The same things were measured in two ways. Each way mixes the same 11 hidden numbers, adds some noise and spreads widely along 7 directions of its own, which tell nothing about the thing.
Some things both ways: the first way, then the second way.
[-14  -4  21 -12   9  -6  24 -32  -6  -2   1  -1   4   4  10  -8 -14 -32
 -21 -20   6]
[ 10 -14 -10  -2 -12   1 -10  -6   6   4   1 -21   3   3  -2  10   3 -10
   1   0  22  -1  -6   4  -8  -1  -5  -2  -8]

[-28   4  17 -15  17  -2  19  -9   8   9  17   8   8   2  25   3   6  -8
  -4  -9  -2]
[ -8 -10   5  -6  -8  11 -22   2  -9  -8  -5  -3   0  11  11  -2  14 -38
  -8 -13   3  -1 -22 -14   9   2  -1  10  -4]

[  0  21 -10  -6  -6   4   2 -13  19  11   8   1   9  19 -19   6  10 -11
   6   7   8]
[ -8   3  -8 -10  16  15   4  -1  -5  -1   3  -2   2   4  12   3   6   9
   7   3  -5   5  -3  -3   7 -11  -7  -7   0]

[ 10   3  -5  11 -10  17  -3  36  -2  36   9   3  19  -4 -11  11 -11 -14
  -4  -2  14]
[  5   2  18   4   0  -8  -1  17   0   3  -4 -10  -5   8 -15   3  12 -22
  -3 -16  11   3  -6   2   7   6  -1 -13  10]

[ -4  -4  11  -3 -25   6   0  26 -38  29  -5   7  -5  16  21  15 -14  -9
  11  -7  -3]
[  2  -2  -7  -7   7   0   2 -12   1  -3  -2 -10  -6  -2   3  11   1   3
   0  -3  -1   5   0  -4   2   9  -1  -6 -11]

[ -5  -3  15   0   4 -14  -3  -6  -9  -6  -3  -3 -11   3   4 -22  14  -6
  -4 -12  -2]
[  7  -6 -20   8  11   3   9 -15  12   9  12  -2   7  -6   2  11   1  20
  -1   0  18  -9   1   1 -29  -4  -3  -2 -19]

[  7  12  -9   9  -9   9 -22  -4   9 -21  -5   4  11  -2 -22 -23  15   4
   8  -8 -11]
[ -2   9   5  40   4  12  21   8  -3  14  -4   9  -4   1  -1 -33  15  -4
   4   7   1 -17   2  -2 -16  -6  -5  17 -21]

[ -6   2  25   8 -14   4  -6 -12 -11  16  -7  -7  15  20   2  -8   7 -16
  -3 -18 -12]
[ -2   2  -7   8   5  -6   8   1   9   2   1  -5  -8  -5   1  -7 -12   3
  -4   4   1  -7   2  -5  -8  12  -4  -1  -4]

[  0  15  20  -6  -3 -27   8 -29  14   5   1  -1   1   3  15  10   1 -26
  16  -1   9]
[ -1  -3   0  -1  -1   2   0  -7   1  -7  -2  -4   4  -7  20   1  -7   9
  -8  10   1  -1 -10   0  -1   3   4  -5   4]

[ 15  10   5 -13  -4 -17   2 -21  -2   5   3 -16 -11 -23   5  -1  -6   5
   6  -3  19]
[ 17  -5   1  -9   9  -3  -9  -4  11  -1  -4 -16   4   6   5  37   1  -5
 -11  -6  18 -15  -4   7 -20   6  12  -4  -8]

[-10   8 -10  13   3   2 -24  -4  18  -7  -5  10   9  15 -12 -18  19  -8
   9  -2 -15]
[ -6   2   7  22  10  12  -1   2  -1   7   2 -20  11   9   5   5  17  -8
   6 -18  -2  -8 -16 -12 -13   2 -12   2 -23]

[ -8 -12   8 -28  13  -2  29   5   1  26  -3  -9 -23 -15  18   7   8 -10
 -13  16   1]
[ 12   2  10   6 -10  -5   3   0  13   3   1  -8 -10   4 -15   6 -12 -12
   4   0  -6  -1   7  10  -2  14  -3  -2  -6]

[ 19  -6   2   7  -7   7  -5  12 -10  -3  -2  -8  -4  -3 -18 -15   4   9
 -20  -3   6]
[ -1 -10 -16  11  -3   1   3  -9   0   6   9  -4   6  -3  -6 -10   8   2
   0  -2   8   6   0  -4 -11   0  -7  -3  -8]

[  4  -5  -4 -10  14   5   1 -16   9   7   9   1   5 -10  -8  -3  -2  11
  -7   2  16]
[-11  -7   7 -19 -19   1 -13  -7 -10 -13  -1  14  -3   0  12  -1   0  -5
 -13   3  -5  12 -16 -14  17   0   2  12   6]

[ -1  -5  17 -26   9 -18  -1 -34 -11  18  -1 -16 -11   6  -5  10   6  -3
 -18 -14  14]
[ 19 -13  -8   5   6  -1  -4 -17  22  -3   9 -30  16  -5   2  27  -2  -7
   7  -8   8  -4  -5   9 -17   0  -1 -13 -27]

[  1 -11   4   0   8  -8  -6 -37   3 -16   2 -12   9   1  -3 -20   3   0
 -11  -7   5]
[ -3   0   0  -7  16   4  -5  15 -11   6   0  -7   4   5   3   6  13   9
   3   1  15  -5 -10  -5  -4 -13  -2   4  -2]

[-16 -27   8   7  -8  25   6  38 -16  21  -8  10   0   3  14 -11  -4   3
 -18  -2  -6]
[ -5   4  -4 -10  14 -10  -3   7 -18   5  -7   1  -3   0  -5   3   8   6
 -10  -9  -2  -2   4 -15   1   6  -1   4   2]

[ -7 -23  13  -2  -2  -4   2  -3 -22   7  -1  -3   0   6  35  -1  -6   1
   6   7  -5]
[-10   1   0   7  -2   5   8   4  -1  -4  -2  -6 -12   5   2 -12  11  -4
   7  10  -5   6  -5 -12  10  -2  -6   7 -15]

[  3  -1 -16   8   4  18   4  13  26   5   0   5  -5 -12 -16 -27   2   7
 -13  -1   4]
[-11   1   0  -1  10   2  -1   9 -10   5  13  17  14   1   6   1   9  18
  -8  -6   4  -3 -12 -13  -9 -14  -4   4   6]

[-19  -8   9  13  13  -1   6  -7  28 -24 -12  13   0 -16  -5 -29   3 -12
 -19  -2  -3]
[  2  -8 -16  -5  -8 -11   0   4 -10   3 -11   1 -14  -5   3 -13   7  -2
 -12   8  23  -7  -2 -13   2   1  -2   7   2]

[-12  -6   5 -11  21  -8   6   8  16  13  12  14 -14  -5   5  12   4   4
  -4   4   1]
[ -8  -6  -8   3  12 -12  -2  -5  -7  -6  21  16   5  -9  -1  -6   3  30
   9   4  -6   7  -5 -15   4  -7  -5  12 -11]

[ -1  12  -3   6  -9   9 -16  20  -3  -1  -1  16   6  -5 -18  -3   6   1
  16  -4  -5]
[ 19  -4  -2 -10   8   0   0   6  -8   3 -10   9  -2  -7   6  -1   6 -12
  -3   1  19 -13  -5   5   4 -15   3  -2   1]

[  7  14   9  -9   9 -12   1 -40  10 -22 -11  -7 -14 -26   2 -24   3   5
   0 -11  -5]
[ 14   3   9 -14   2 -16  -9 -10   5   3 -11  -7 -14  -2 -10  27 -19   2
 -16  -2  10 -11  12   8 -18  26  16  16  -8]

[-11   4   0  12  -7  10   0  27  17  12  -4   8  -4  -3  -4 -13   9  -2
   1   3  -8]
[ -8  -8 -18  26  -1   2  -2  -7   4   4  12   1   7   7   7  -1  11   6
  -7 -12  -4 -15 -12 -26 -22  12 -13   5 -15]

[  1 -13   8   4  13  -7 -23 -11 -13 -22   6  -3  16  -3   7 -17  19   6
   5  -3 -12]
[  5 -16  -4  11  -9   4 -15  -6  -5   2   1  -6   6   1   5  -5   6  -7
  -4   1  15  -8 -15  -4 -16   6   1  16 -16]

[-17 -24   4 -12  -2   7  20  14   3  30 -10  -4 -10  -3  23  -3   1 -10
 -13  15   6]
[  0  -6   2  -1 -11   6  -4  -3  10  -8   1 -14   8   4  10   7   1 -18
  -7  -2  -7   4 -11  -2   5   1  -3 -15   2]

[ -5   3  17  19 -25   5  -2  11 -11 -11 -21   5 -14  -9  15 -32   1   7
  18  -1 -24]
[ 15 -12 -19  -7  -5 -22  -8 -25  27  -9  21 -11   6  -6 -12  30 -16  -1
  -2  -8  -2   2  15   6  -8  11  -2 -11  -3]

[  1  13  13 -10   4 -20   5 -12   6  -9  10  -3   7 -11  10  10  13 -12
  13  10   7]
[ 12   1 -14   2  17  -2   6  -2 -12  11 -20  -6 -17   4   0   5   7  14
  -9  11  14 -22  15   0 -22  16  11  14 -16]

[-11  -7   7  -4   9  -8  18   0  26 -18  -7   0 -13 -11  17 -17  23 -10
  -6  23 -13]
[ -3  -2   3   9  -1   1   0   7  -4   1   3  -4   1   2  -7 -19   2 -10
   6   4  -4   6   3   7   7  -1  -5  -3   9]

[ 18   8   2  -3 -10  -7  -2 -15  -5   2  -3   1 -13  -3 -12   6 -13   7
   6   4  14]
[ -2   2  -3 -11   5   4  11   4  -5  -3  -2   4  -6  -5   7  -7   8   4
   7  10   0   8  -4  -7  20 -19  -7  -4  -6]

[  3  -5 -14 -13  11  -9   1  11  15  11  -5   5 -32  -1  -9   5  16   4
   5  29   5]
[  2  -8  -8  -5  -3   6  -2 -17   8  -5  17  -8  13  -5   8  13  -4  12
  12  -1  -8  11 -10  -1   5  -8 -13 -12 -11]

Other things, the second way, with their names:
<367>: [  3   7  19 -11  13  20  -3  18 -13   7 -18 -10  -2   9  11   6   5 -12
  -2  -2   6  -6 -14   6   0  -4   4  -1   1]
<56>: [ 12   1  -1 -15   7  -9   0   5  14  -3  -4 -16   1  -5   1  18 -13 -11
  -5   2   1  -7   5   6  -2  -3   4  -7  -5]
<204>: [ -2  -3  19  -4   0  -1 -11   0   0  -8   2   2   2   4   0   9   7 -18
  -6 -14   9   6 -15   0   6   2   6   0   4]
<101>: [ -9  15  16  -2  13  -4   0   7 -16   7   3  16 -16  11 -11   7   1  24
   4  -6  -9  -3   5  -8   4  12  -4  18   4]
<74>: [ 11  -4   9 -39  22  -6 -15  21 -17  -6  -9   7  -4   2   4  19   2  -5
  -5  -4  15   1 -12   3  17  -9  10  -9  19]
<168>: [  2 -11 -14   8 -11   2  -7 -17   0   3  15  -1   9   0   0   2   2  12
   2  -4   1   3  -4  -3  -7   4 -11  -4   1]
<32>: [  6 -12  -4  14 -18  -1  -1  -6   5  -1   2   1  -5  -5   1 -18   0 -18
   0   3  10  -3 -10  -3   2   3  -7   4  -8]
<55>: [  3 -12   4  21 -30   0  -6  -8   1  -1   6   6   2   0  -1 -20   1 -12
  -5   7   4  -1  -8   1  -4   5  -2  10   2]
<187>: [  6  -5 -10 -14   3   3   0  13 -20  11 -17   2 -12  -2   4  -9  13  -1
  -6   6  32  -8 -10  -8   1 -10  -2   5  -2]
<241>: [  0  -3  -8 -10  11  11  -3   9  -8   7 -12 -10   9  -5  21  -3  -1  -3
 -13   9  19 -13 -11   0 -16 -12   5   3  -1]
<75>: [ -2   3  16 -11  -9  -1 -12  -5  -3 -10 -13 -15  -6  -1   5   1  -9 -24
  -4   2 -14   5   3   6  17  10   5   6   4]
<242>: [  7 -11 -15   6 -26  -7   9 -24  22  -7  15   2  -6  -7 -10  -9  -6  -8
   2  11   9  14  11  11   4   0  -5  -9   1]
<29>: [  6 -15 -27  -2  21  -5  -2 -11   0  -8   7  -8  11 -12  13   0   0  21
   6  19   2  -6   4  -1 -10  -9   6   4 -20]
<114>: [ 0  8  6  3  2 -8  9 11 -4  8 -4 -6 -5 -8 -5 -8 -9 18  2 14 -1 -1  4 -1
 -2 -1 -2  8 -5]
<46>: [ -5   8   3 -12  17   6   1   2  -7   2  -6  12  -7   5   7   9   5   0
 -13  -7   8  -8  -1  -3  -4   1   5   4   7]
<206>: [  3 -10 -19  -6  -3  -6   0  -6   0  -1   2  -1  -1  -9   1 -12   1  -6
  -4   8  17   2   6   3   3  -8  -1  -4   7]
<145>: [ -9 -11   3  20 -14  12  -1  -3   1  -3  17   6  14   4   6 -15   2  -2
   0  -7 -20  11 -22 -10  -1   8 -12 -12   1]
<389>: [ -4  -4  -3  14   0   6  -6 -12   4   0   9   2  -7  16  -5   4   9  -7
   0  -9   1  -6   1  -3 -13  17  -2  10  -7]
<154>: [ -9   1  11   7  -6   4   0   2 -14   2   5   3  12   0   6   0  10  15
  -4 -12 -19  10 -20 -20   5   2 -12  -6  -3]
<378>: [  3   7  28  10 -12   5  -5  26   0   5 -12  -2  -7  10  -5 -17  10 -55
  -6 -11  17 -12 -11   7   9  -9  -2   6  12]
<356>: [-11   6  -4  19  -7   8   8 -20  -2   8  -3  11 -23   9  -4 -12  -1   7
  -7   4  -5  -8  12  -8 -19  28  -2  30 -17]
<63>: [ -1   7  12 -10   3   6  -9  18  -3   1 -10  -2 -11  13   7   6   6 -30
  -2  -9  11 -15 -10  -4  12  -8  -5   6   7]
<51>: [  6  10  24  -9   4  -3   8  27 -12   1  -9   6  -4  -2  -4  -8  12  -7
   6   2   6   6  -9   3  26 -24  -2  -7  10]
<373>: [  1  -1   5 -22  13   1  -4  -9  -7  -5   0  -4   5  -3   0  20   4   5
  -3 -11   2  19  -2   6   8   0   6 -17   8]
<150>: [ -8  12   7  15  -7  -8  13   1   9   3  -7 -10 -23   2 -15 -19  -5 -13
   3   9  -6   2  19   3   6  15  -4  12  -4]
<202>: [ 13  -6 -19  -5   6 -19   0 -17   8  -3  10   0   2 -15  -1  14  -6  19
   4   7   6  -7  11  -1  -4  -6  -1   6 -14]
<81>: [ 11  -1   6  -1   5  -2   0   7   1   6  -6 -10  -1   3  -4  13   4  -4
  -5  -6  12  -7  -5   2  -8   4   2  -5  -5]
<214>: [-18  11   2  26 -11  -6  13   7  -9   5  -3  12 -13   5  -4 -27  15   0
  -9   1 -14  -7   5 -25   4   7 -11  18  -5]
<95>: [  6 -14 -14  -3   1  -4 -13 -11  -7 -12  10  -1  24 -11  16  -2   0   8
   1   7 -12   2  -4   2  10 -11  -1 -12  11]

Some of these things the first way, each followed by its name:
[ -9 -14  22   2  -4 -14  -2  -5 -19 -10  -2  -4   6   7  10 -12  16 -14
   5   3  -3] | <168>
[ 10  12  14   6  -9   6   2 -16   2  17  -4  -3   9   3   3  -3  -4  -3
   9  -3  -3] | <56>
[-17 -11   5   5  10  10   5 -10  17  -7  -8   5   9  10  10 -31  15 -15
 -15  -5 -13] | <241>
[ -5 -14  -7 -13   5   1   2  20  13   7   0   8 -21  -7  11  10  11  17
  -3  21  -5] | <29>
[-13  13 -12  -5  13   8  -1  11  25  19  15  14  11  -4  -9   2   2 -10
  -2 -11   8] | <204>
[  0  -4  -9   3   5  10   8  33   1   5   0  19 -11  -9  -6  -2 -12 -10
 -12   4   4] | <187>
[ -7  -6  21 -24   2 -20  15 -25  -5   2   6 -20 -18  -8   9  -7  14   8
 -12  -8  19] | <46>
[ -9   4  31  11 -14 -10  16   0 -17 -13  -7   8  -2  -3  28 -19  -7 -23
  13 -10  -8] | <242>
[ -3 -24  19 -16  14 -22   6 -26  -8  -7 -12 -22 -21 -21  14 -21  11   3
 -22   0   7] | <81>
[-14  11  19  -5   2  -1  12  -7   7  16  -2  -4   8   7  11  -6  13 -31
  -4 -11 -10] | <145>
[  1  -5  21   1   3 -16   4 -23  -4 -29  -3  -5   3 -18  15 -21   6  -8
   6  -3  -5] | <55>
[-10 -31  22  -3  -8  -7 -10  -4 -30  -6 -15   1 -18  -4  11 -12   0  19
   0  -3  -6] | <202>
[ 17  -4  -7   2 -34  13 -21   0  -7   2  -9  -6  11   2 -32   6   1  16
   5   8   9] | <95>
[-17 -18  12  19 -10  17   4  22   3  10  -4  14  17   1  14 -13  -3  -6
   4   5  -3] | <214>
